The same things were measured in two ways. Each way mixes the same 5 hidden numbers, adds some noise and spreads widely along 2 directions of its own, which tell nothing about the thing.
In the rows, 128 means zero.
Some things both ways: the first way, then the second way.
[122 138 175 120  89 107 113 143 110 185 145]
[134 197 131  94 150 148  69 106 108 108 173 137  92]

[ 93  90 156 124 117 143 111 154 100 157 101]
[106 159 153  75  74 183 114  90 121  95  87 106 111]

[ 91 149 212  82 141 158 135 139 109 130  97]
[ 90 199  93  81 100 181 110 150 120  94 128  63 128]

[101 157 193  87 176 152 110 127 106 122 119]
[ 98 172 128  98 105 147 140 152 130 108  97 107 127]

[ 64 106 190  95 109 143 139 157  64 168  98]
[107 203 117  67  89 200  84  86 109  84 125  83  99]

[131 100 131 167  96 118  75 134 157 171  98]
[141 120 181  98 127 152  77  79 117 126 131 140 106]

[163 120 147 131  99 124  95 157 178 123 146]
[117 130 150 122 133 121 146 153 119 133 120 155 133]

[152 123 144 127 112 116  78 148 170 126 135]
[129 132 176  99 139 120 118 144 126 141 138 153 124]

[139 164 124 160 116 112 148 177 124 166 165]
[122 121 113 140 146 152  91 121 117 124 156 134 118]

[167 158 173 157 119 148 116 129 151 118 162]
[112 158 116 162 159 131 161 133 107 116 108 183 148]

[148 207 133 137 138  94 148 186 147 152 151]
[123  74 128 133 162 145  93 176  94 165 212 136 140]

[119 140 111 151 140 119 104 163 148 147 111]
[125  78 177  99 116 151 101 119 122 146 137 127 122]

[148 155 155 150 111 131 127 146 136 137 166]
[131 152 130 147 175 141 102 111 101 125 150 167 135]

Other things, the second way, with their names:
z916: [134  92 174 133 154 108 119 150 131 153 125 150 141]
z615: [111 129 148  73 103 137 120 168 142 134 131  95 113]
z789: [114 184 121 122 131 164 124  95 101  99 119 152 121]
z288: [128 143 136 145 157 153 111  94  91 121 142 177 131]
z933: [ 88 184  44 149 123 219  95  96  83  82 135  89 146]
z187: [108 143 139 128 118 154 135 109 129 108  76 132 135]
z705: [ 90  97 110 113  93 189 117 148 115 125 118  72 149]
z966: [ 98  88 136 134 117 142 150 163 127 137 101 115 158]
z884: [126 162 173  85 125 100 105 146 181 122  80 105 103]
z442: [105 109 130 121 117 173 111 126 114 123 113  99 150]
z174: [141 217 116 128 177 145  61  79 110  96 155 154  96]
z308: [105 148 132 139 135 154 142 130 105 119 100 127 165]
z838: [120  76 169  94 105 186  84  93 101 137 141 109 130]
z193: [ 90 164 124 130 108 168 153 113 121  95  57 109 161]
z761: [129 164 135 133 173 151  96 113  89 122 160 155 140]
z254: [102 152 130 109  96 184 133  88 103  96  94 130 126]
z299: [104 152 129  87  88 192  96 103 120 101 109  81 118]
z924: [142  94 179  87 133 169  58 104  91 145 187 129 114]
z703: [147 111 165 151 175 136  92  81  96 135 152 191 128]
z766: [125 158 141  86 114 192  71  67  89 105 158 124 100]
z671: [163 126 210 103 160 123  69  72 115 132 145 180  98]
z465: [115 104 155  64  63 207  64  78 113 113 135  68  98]
z788: [133  93 151  99 127 199  45  73  83 127 186 116 111]
z836: [114  53 140 141 145 143 142 182  83 169 195 171 149]
z839: [115 124 122 153 148 165 125 106  84 121 133 160 154]
z812: [126 128 137 142 168 140 108 131  94 137 156 152 152]
z483: [141 113 175 114 141 133  96 101 122 132 131 157 113]
z173: [ 98 118 116 119  91 205 113  95  95 106 112  99 144]
z413: [ 94 156 122 120 117 151 153 145 127 113  83 112 156]
z861: [146  66 194 107 139 148  89 103  85 156 181 168 119]
z104: [125 127 177 100 133 131 127 139 108 141 145 155 130]
z321: [112 115 164  97 106 123 132 156 164 130  75 105 129]
z578: [111 172 163  65  95 139 119 139 150 111  89  98 110]
z437: [124 158 138  86 143 135  93 164 111 135 190 123 111]
z829: [123 104 143 141 142 139 113 124 118 131 128 149 129]
z511: [114 141 115 139 145 173 110 102  92 118 143 146 141]
z951: [127 103 181  52 102 147  97 155 124 150 168 108  97]
z293: [141  85 155 103 132 181  51  82  87 140 196 132 102]

Some of these things the first way, each followed by its name:
[145 139 119 162 127 122 121 158 143 147 157]
z829
[123 126 136 124 127 146 154 199 141 129  98]
z705
[163 142 106 134 145 122  86 163 179 108 154]
z916
[157 155 152 130 129 139 138 163 138 116 166]
z812
[151 147 130 144 150 154 108 156 187  90 112]
z966
[131  85 170 123 131 191 115 150 152  87 106]
z193
[ 71 167 106  62 161  95 121 186  77 167 147]
z951
[125  64 150 141  80 152 140 177 128 142 124]
z254
[136 114 115 110 153 135  72 160 175 102 124]
z321
[145 166 201 149 126 146 111 117 145 131 129]
z761
[155 198 127 153 119 101 160 193 159 148 158]
z836
[ 90 132 192 161  99 123 116 121  99 190  88]
z766
[145 110 161 170 114 150  87 121 174 123 103]
z187
[139 131 141 176 102 103  38  94 156 168 117]
z671
[ 90 174 119 168 124  90 138 151  95 207 124]
z293
[156 137 157 173 100 135 122 133 140 152 145]
z288
[142 159 125 175 126 117 116 131 127 155 173]
z703
[125 113 129 118 130 152 140 192 144 113 130]
z442
[172  82 169 132 101 172 119 174 191  82 117]
z308
